The rows of a group lie close to one hidden flat surface of 9 dimensions, which may be shifted away from zero. Surfaces can cross.
In the rows, 128 means zero.
Known rows, each followed by its group:
[122 100 159  73 157 101 126 144 130 188 124 125 142 137 142] => k330
[ 70 135  94 139 122 152 156 184 118 141 106 134 151 157 146] => k766
[ 99 137 102 159 131 113  47 159  67 102 123 117 196 136 122] => k766
[144 122 121 123 109 109 110 125  72  81 111 130 129  86 107] => k819
[156 116 125 141 114 111  93 106  89  86 100 136 150 118 132] => k766
[ 98 139 131 144  99 194 108 106 141 117 180  85 171 135 131] => k275
[137 150 181 110 122 128 122 135 100 110 119  62  87 108  77] => k644
[139 104 140  72 105 100 165 137 125 195 140 183 165 140 172] => k330
[142 156 134 120 159 108 129 123 175 125 141 102 120 140 127] => k275
[166 113 116 149 117 113 140 117 140 152 146 140 123  79 134] => k766
[112 108 144  95 147 142 117 113 131 145 136 134 150 157 139] => k766
[170 103 119  84 159 171 143  92 146 212 121 119 162 121 143] => k644
[140 100 163 112 127 128  88  87 144 113 104 102 151 143 161] => k644
[168 102 128 106 136 115 136  96  69 113 110 191  99 113  94] => k275
[127 103 135  81 107  97 185 137 104 127  88 200 130 166 162] => k644
[ 65 132 134 150 108 172 136 142 174 105 125  98 119 162 158] => k644
[122 145 132 118 138 178 118 116 108 131 137  92 128 124  90] => k644
[177 125 216 109  61 113 163  78 151 104 124 110  60 113 134] => k330
[143 139 156 119 114 130 144 111 142 109 124 100 108 129 123] => k275
[113 125 155 108 168  97  84 121 158 109 134 110 122 156 133] => k644
[129 127  95 165 101 117 134 166 124 163 159 119 171  78 143] => k275
[127 111 142 145 166  90 115 162 147 151 112  97  87  98 119] => k330
[ 83 125 113 119 187 141  98 144 104  79  69 129  99 167 100] => k275
[145 149 109 109 176 159 117  69 132  90 134 161 109 171  96] => k766
[164 122 138 156 112  95  89  98 121 118 184 138 127  81 116] => k644
[103 105 119 151 143 139 138 146 144 148 133 137 103 118 128] => k330
[132 160 134 146 146 121 148 151 169 129 113  78  76 112 107] => k766
[136 137 126 158 140 146  55 106 118 128 172  74 168 101 103] => k819
[148 112 124 129 105 124 167 132 141 170 132 143 131 101 151] => k644
[145 132 131 135  95 165 149 141  85 168 150  83 138  68  91] => k819
[212 150 143 133 130  82 124 100 104 115  93 123 130 121 113] => k819
[113  91 158  93 182 129  96 128 118 156 120 112 122 136 112] => k330
[179 153 123 147 120  70 184 152 149 131  59 134 117 146 158] => k819
[143 128 160 142 105 128 109  96 144  84 127  96 109 121 134] => k819
[106 139 121 164  98 133 134 141 152  78  92 108 123 144 159] => k819
[131 109  64 127 177 141 147 135 156 144  88 149 146 125 154] => k766
[151 145 103 166 128 126  53  85 103  79 171 122 174 111 109] => k275
[158 135 151 125 135 125 102 102 125 125 157  92 121  99  96] => k275
[191 114 123 138 144  63  94  83 152 133 162 171 134 100 145] => k644
[152 123 165 172  90 110 100 127 135 133 158  77 101  58 117] => k330
[135 120 122 177 108 134 139 145 178 198 184  96 153  88 156] => k819
[ 49 170  44 146 147 217 112 152 115 141 174 157 192 181 116] => k330
[145 139 154 131 143 125 121 125 162 149 150  71  98  95 108] => k644
[131 109 164  96 114 148 143  98 131 136 139 138 123 145 132] => k766
[136  90 137 124 165  88  61 149 128 169 118  67 179  83 147] => k766
[ 76  74 171 111 113 176 112 121 152 167 169  94 146 124 155] => k275
[135 158  82 131 137  91 101 142 153 150 174 132 252 151 179] => k275
[148 162 115 149 116 108 141 122 125  46 105 123  57  94  91] => k819
[131 159 108 145 122  82 144 172 136 119  94 133 117 132 141] => k330
[189 186 135 146 169 139  89  61 136  75 127  99 104 154  72] => k819
[107 153 132 137 137 136 117 158 138 128 125  56 139 120 118] => k275
[125 151 118 151 131  98 127 132 149 114 150 161 111 148 132] => k766
[105 122  71 176 148 146 110 149 131 171 186 153 147  98 118] => k330
[168 140 146  98 123 132 128  84 132 161 189 148 123 116 106] => k330
[181 147 139 143  99 114 158 132 103 134  89 102 130 113 121] => k819

New rows. What belongs after each?
[126 140  76 165 149  70 187 168 167  85  63 198  53 146 151] => k275
[117 110  78 139 160  89 113 174 107 153 115 164 161 115 138] => k275
[ 86 113 120 103 151 121 112 106 137 100 159 205 146 200 149] => k644
[120 133 117 146 114 139 131 126 134  99 139 122 111 103 121] => k819
[119 130 134 120 158 154  82 121 134 126 102  70 154 142 131] => k644
[154 145 112 108 200  99 107 110 137 118 131 150 109 141  96] => k275
[104 134  97 146 134 133 110 138 127 102 121 131 150 138 138] => k819
[114 140 122  93 182 147 139 134 121 129 106 126 107 156  93] => k275
[100 109 127 140 147 175 148 131 141 153 144 126  86 121 104] => k330
[149 147 174  79 125 111 191 145 113 172 130 134  84 137  97] => k766
[171 149 151 111 112 169 133  87  69 103 112 100 119 121  70] => k819
[ 99 109 109 163  95 137 137 109 185 105 157 171 147 154 193] => k275
[114 156 112 124 116 132 168 150 164 155 147 144 119 141 144] => k330
[102 120 179 162  64 145 110 111 137  99 200  98 100  96 118] => k644
[114 118 102 103 174 135 141 145 127 172 140 155 138 135 117] => k275
[105 105 134 136 109 150 134 127 130 120 127 129 120 122 138] => k275
[134 116 144 127  99 149 129 104 133 144 172 116 149 109 135] => k275
[114 150  82 198  97 103 147 178 139 130 143 153 125 105 144] => k766
[111 120 127 140 147 100  79 149 150 162 161 107 157 114 146] => k330
[147 100 168  97 104 146 156 120  92 177 142 123 115  95 106] => k330
[124 127 142 122 136  98 128 126 152 109 122 141 112 148 142] => k644
[102 139 124 140 127 123 158 176 155 153 137 105 106 114 130] => k644
[137 204 103 130 123 152 102 117 122 122 180 112 148 133  92] => k330
[112 152 116 163  78 188 139 140 124 166 196  96 136  83 105] => k330
[143 145  94 151 127  95 202 186 160 169 109 139 106 104 144] => k819
[184 104 144  87 125 131 152  88  94 143 114 150 123 109 112] => k766
[132  93 121 133 143 111 115 108 134 132 149 174 117 116 135] => k275
[135 151 149 101 163 147 102 103 124 126 143 104 108 142  84] => k330
[160 154 131  98 117 132 123 122  97 183 180 123 156  99  98] => k330
[106 135 134 139 133 153 133 146 155 102  75  63 109 131 135] => k766
[166 145 165 145 131 118  72 113 108 123 111  43 158 118 111] => k819
[127 120 101  97 147 118 145 141  90 114  62 165 153 165 139] => k766
[116 129  92 199  93 122  92 126 131  90 164 147 148 107 144] => k644
[186 142 136 110  87  80 158 103 146 155 167 188 131 115 153] => k330
[146 132  95 156 114 119 142 139 120 144 142 144 147 100 130] => k819
[125 127 157 111 115 171 120 100 116 105 106  92 127 142 121] => k644
[139 138 148 102 101 110 148 140 142 171 150 129 140 121 148] => k330
[185 126 142  96 107 146 185  88 101 151 119 165 129 140 118] => k819
[ 99  84 138 122 111 156 146 131 112 146 122 151 127 136 144] => k330
[151 119 134 110 140 159 134  89 161 133  86 108 134 148 154] => k644
[176 138 117 122 113 148 145  97  80 112  94 141 130 119 105] => k644
[178 114 161 145  69  69  60  71 117  85 157 152 161 109 164] => k330
[141 102 148 137  66 104 137 132 111  96 121 123 115  69 143] => k819
[117  97 153  67 177  87 126 115 180 149 123 159 149 185 180] => k275
[123 121  85 140 165 118 105 114 109  86 114 190 120 148 116] => k275
[123 143 136 144 122 114  94 126 142 110 139 110 131 128 134] => k330
[102 129 123 151 121 131 105 140 134 112 143 116 137 128 134] => k644
[155  79 120  94 126 147 105 109  87 183 105 134 216 118 161] => k644
[ 89 122 138 119 108 172 159 118 152 118 140 143 115 164 146] => k644
[161 100 145 113 101  83 118 132  83 122 130 126 127  53 118] => k819
[141 118 138 102  90 107 148 143  92 131  96 126 176 130 155] => k275
[ 98 129 177 113 126  96 120 143 153 110 112 113 113 177 152] => k766
[ 80 140 136 117  97 186 187 182 104 144  88  86 117 142 118] => k766
[ 99 122 145 114 124 139  88 108 142 116 144 128 159 165 154] => k330
[ 98 162 138 129 138  81 127 197 112 177 165 131 135 142 110] => k766
[139 177 130 138 115  96  87 114 164 109 164 114 143 139 145] => k330
[ 79 122 150 121 127 111 117 165 130 126 138 113 130 140 135] => k644
[111 146  71 140 176 155 154 165 167 192 133 117 138 124 129] => k644
[142 103 136 147 107 136 145 108 174 142 144 118 112  98 155] => k766
[180 149 127  90 121 127 162 106  92 136 135 142 153 129 105] => k275
[129  98  87  95 128 173 180 135  86 156  79 165 165 133 138] => k766
